The rows come from 4 hidden closed curves, with some noise, and rows from the same curve form a group. Each curve winds through 8 dimensions. The rows are also pushed far along 4 directions, which tell nothing about the answers.
In the rows, zero is written as 100.
Some rows, each with its group after it:
102 91 110 110 114 116 98 94 82 110 103 103 106 86 117 119 110 => K930
101 85 100 125 87 117 89 79 107 125 93 116 105 64 138 108 115 => K708
93 104 109 80 81 102 122 104 84 91 116 90 90 105 105 95 91 => K708
104 87 108 97 104 107 92 97 77 92 66 99 94 91 116 104 87 => K468
106 119 90 88 85 101 97 90 110 106 122 109 110 106 107 95 113 => K708
112 96 101 105 113 76 85 104 109 95 52 104 85 103 79 102 99 => K399
87 98 106 80 90 104 121 112 76 95 106 91 91 95 87 86 82 => K930
101 132 80 102 105 65 86 104 109 105 77 90 98 115 90 74 115 => K930
86 80 109 118 102 126 133 110 104 110 150 107 107 84 102 109 95 => K468
93 103 73 97 96 86 76 85 106 107 95 92 116 105 102 86 140 => K930
121 92 97 109 101 78 60 83 104 107 41 124 94 85 100 115 101 => K468
91 121 93 92 102 92 81 75 90 109 66 78 117 78 120 90 141 => K399
99 115 95 81 78 87 105 85 120 103 112 88 110 119 104 78 131 => K399
108 109 94 109 108 71 52 92 135 112 79 117 106 110 111 108 122 => K930
99 96 96 108 96 101 110 103 109 99 122 98 100 105 88 108 106 => K399
90 104 89 77 95 117 101 85 69 102 84 76 115 85 117 70 122 => K930
103 117 103 92 105 84 107 114 68 87 60 84 79 112 74 85 67 => K930
95 94 94 110 110 115 89 91 89 115 75 92 105 71 122 90 120 => K930
104 103 86 121 102 120 99 75 82 114 88 96 120 83 138 88 119 => K708
103 90 100 110 90 114 124 84 113 112 112 106 113 86 111 89 109 => K468
102 114 103 90 105 80 96 102 64 93 39 77 86 112 105 74 98 => K399
114 101 106 102 109 85 105 115 109 95 100 119 83 107 75 116 78 => K468
118 80 110 119 99 149 116 94 80 107 110 112 93 85 114 114 76 => K468
85 100 94 94 106 108 105 86 87 108 87 81 114 71 110 84 123 => K708
93 91 102 103 107 120 101 96 69 94 99 88 107 97 107 108 100 => K930
109 92 95 119 113 80 69 94 100 112 46 117 99 84 104 111 105 => K468
109 102 99 114 104 100 113 105 115 100 118 109 98 110 81 104 90 => K468
92 92 106 95 94 131 133 110 51 100 101 81 95 92 111 75 80 => K468
91 94 100 114 94 99 106 113 99 112 116 114 98 94 109 99 91 => K468
91 86 111 114 120 121 108 106 81 105 85 89 101 78 124 99 104 => K399
94 115 99 63 83 86 103 106 91 82 114 85 92 124 77 92 93 => K708
86 104 93 88 73 77 95 98 130 95 123 93 107 124 99 89 118 => K399
98 119 89 66 98 76 108 119 103 82 89 91 89 117 55 74 81 => K708
114 73 99 134 110 113 100 78 102 110 82 120 109 78 121 118 110 => K930
97 139 78 68 94 72 71 90 89 95 60 91 104 86 98 79 114 => K468
118 100 91 107 88 84 71 84 134 104 81 112 100 106 88 106 108 => K399
91 125 83 93 96 85 107 106 104 100 113 93 106 103 83 82 106 => K468
105 106 106 100 85 122 119 90 103 124 148 106 105 99 112 91 107 => K399
102 100 99 96 97 113 109 85 78 111 75 97 106 68 128 87 108 => K468
105 86 92 129 96 125 90 83 86 131 77 104 102 70 129 87 115 => K930
104 97 106 108 107 83 97 99 101 100 78 110 93 91 112 111 100 => K708
87 115 92 73 95 71 79 106 132 93 113 101 107 123 95 87 115 => K930
122 75 124 133 117 128 114 87 86 112 69 108 91 72 132 120 95 => K399
106 65 112 133 92 112 110 111 120 103 125 123 84 97 89 130 71 => K399
110 88 118 113 107 114 110 94 86 95 87 96 89 83 96 129 87 => K399
96 101 90 101 98 86 86 106 120 117 119 120 109 106 98 91 109 => K708
111 78 114 120 114 114 111 99 114 110 102 114 92 88 104 116 103 => K399
99 91 101 98 87 72 97 98 107 89 101 99 89 124 76 103 91 => K708
96 112 93 95 100 106 106 117 119 112 147 109 107 105 102 90 102 => K468
108 85 107 122 102 116 107 105 92 115 136 111 93 118 111 115 98 => K930
96 88 111 102 89 138 166 118 89 96 156 90 91 109 97 76 72 => K930
111 89 97 111 110 98 60 83 105 107 87 112 107 100 96 126 114 => K708
87 104 115 81 100 110 122 108 101 102 152 93 104 107 101 106 107 => K399
85 128 99 71 75 106 144 94 93 105 142 72 108 95 105 64 113 => K399
97 102 113 84 103 108 124 114 77 91 87 86 90 102 109 76 76 => K930
101 118 99 84 105 76 113 118 103 89 103 102 88 113 74 96 85 => K468
91 111 86 95 85 88 105 99 106 96 120 99 109 111 99 84 105 => K708
111 100 105 112 129 122 107 107 68 99 68 105 96 74 116 112 88 => K708
96 121 82 91 91 63 76 100 93 105 79 102 98 107 80 91 109 => K708
98 110 96 107 114 108 133 101 49 99 89 81 99 89 111 86 95 => K708

New rows. What belongs after each?
101 92 96 126 113 96 64 78 124 122 71 114 116 71 133 113 138 => K399
99 103 113 91 101 81 87 118 110 100 115 113 87 119 87 109 82 => K399
96 84 106 114 113 79 91 106 108 99 87 114 93 93 96 118 96 => K708
118 89 87 117 109 94 66 74 94 120 72 116 110 95 122 113 136 => K930
88 101 91 110 87 97 104 101 115 113 113 100 105 83 108 87 106 => K399
113 100 93 95 90 75 66 87 112 104 59 121 93 89 90 106 99 => K468
113 79 111 118 107 110 83 90 74 107 63 114 91 81 102 124 87 => K930
84 96 104 86 100 81 98 124 124 92 118 104 91 118 71 95 92 => K399
101 68 107 135 109 103 103 115 103 104 111 117 87 104 90 132 91 => K399
113 88 83 113 97 105 90 81 113 114 86 108 108 100 114 84 123 => K930
96 78 115 89 98 112 126 114 73 85 104 92 89 107 78 103 72 => K468
88 130 89 74 88 96 102 104 114 104 131 81 108 114 89 70 116 => K930
103 112 92 94 105 106 90 72 95 99 69 85 116 76 127 97 130 => K708
97 96 101 86 103 100 94 99 73 88 61 87 102 99 110 84 91 => K930
117 102 85 131 107 81 77 90 119 112 90 117 96 109 84 114 113 => K930
120 102 110 111 96 97 76 76 98 108 55 104 94 88 114 110 97 => K399
97 102 106 76 103 78 112 118 116 80 108 97 96 131 74 92 87 => K468
92 82 114 113 97 130 137 108 58 86 92 69 91 97 120 93 78 => K399
94 116 102 100 100 126 132 107 81 100 116 75 101 100 107 71 91 => K930
107 81 103 103 104 112 137 110 104 91 122 101 87 105 69 103 87 => K930
68 126 93 70 77 98 105 96 118 113 149 86 121 87 111 68 122 => K399
96 126 93 89 105 70 70 99 92 106 64 89 103 111 115 80 117 => K399
111 103 83 92 108 83 74 90 99 89 53 92 97 102 67 99 107 => K930
106 108 94 110 111 86 83 125 105 98 94 112 87 112 80 108 78 => K468
97 77 110 116 102 93 93 99 149 113 126 127 103 91 104 126 115 => K399
106 88 94 90 109 83 91 112 87 73 55 88 84 122 70 94 84 => K930
99 98 102 97 79 87 108 90 112 94 119 106 93 98 87 119 100 => K708
90 116 98 89 81 81 109 92 99 96 83 80 98 93 105 80 106 => K399
96 114 101 90 92 109 81 83 122 122 130 108 118 81 113 105 116 => K399
120 70 112 118 102 105 85 92 115 100 81 126 95 102 105 124 87 => K468
116 89 122 110 108 90 76 103 103 104 76 121 76 108 86 126 74 => K399
116 84 116 106 104 113 97 101 119 106 112 119 90 109 92 112 87 => K399
96 117 93 111 98 129 117 88 99 121 128 89 119 89 133 76 121 => K930
88 97 98 109 89 116 121 97 88 101 102 78 106 90 127 80 106 => K399
65 117 94 80 93 94 112 102 106 100 127 73 121 84 125 79 131 => K399
79 115 95 63 83 103 103 104 110 98 117 85 111 89 103 74 114 => K708
111 90 98 113 87 97 91 85 133 105 102 113 98 96 83 115 106 => K399
92 101 91 111 87 99 86 83 104 106 88 88 114 98 133 90 129 => K399
109 104 81 136 111 115 92 72 96 127 95 101 121 79 129 100 143 => K930
111 98 97 111 103 79 42 74 123 102 51 109 104 101 104 123 123 => K399
108 96 96 111 101 105 110 86 83 99 55 90 102 87 103 83 98 => K468
123 80 106 120 95 111 114 96 122 103 132 125 94 121 91 116 88 => K930
115 95 96 116 131 117 94 91 80 101 77 104 109 89 107 115 103 => K708
111 79 96 115 89 108 100 87 109 128 130 126 107 103 124 103 124 => K930
95 83 102 92 97 102 110 100 108 105 130 110 103 99 100 108 115 => K930
81 124 100 64 78 114 120 93 110 109 159 85 116 97 95 73 116 => K399
80 113 99 87 83 102 138 123 93 107 149 87 97 110 100 64 89 => K399
113 105 104 85 99 91 91 102 81 84 67 105 81 100 85 111 74 => K468
90 120 101 90 101 107 124 90 92 101 128 89 117 97 124 93 121 => K468
101 102 89 99 83 93 83 91 119 108 106 120 102 85 94 105 102 => K468
121 87 105 107 109 106 108 90 77 94 84 106 98 110 99 113 88 => K930
106 86 102 91 72 84 89 91 129 95 119 110 88 121 61 112 91 => K708
104 81 103 101 97 85 78 103 106 100 95 117 97 113 78 118 90 => K468
103 87 111 109 101 125 121 110 87 98 110 94 92 99 109 98 77 => K399
79 115 88 91 103 99 91 96 106 119 104 89 121 88 127 65 139 => K399
110 84 108 99 93 102 91 88 143 95 121 122 101 97 98 129 104 => K708
93 108 101 82 97 106 107 96 97 108 96 92 111 93 130 72 110 => K930
108 95 103 102 123 88 72 112 105 95 71 107 90 107 78 116 88 => K399
92 89 106 106 114 95 86 120 84 85 72 91 88 108 92 106 78 => K399
98 101 91 105 96 119 109 71 116 114 132 106 130 81 117 102 132 => K930
103 81 108 133 111 107 101 106 84 105 80 113 90 81 112 120 80 => K468
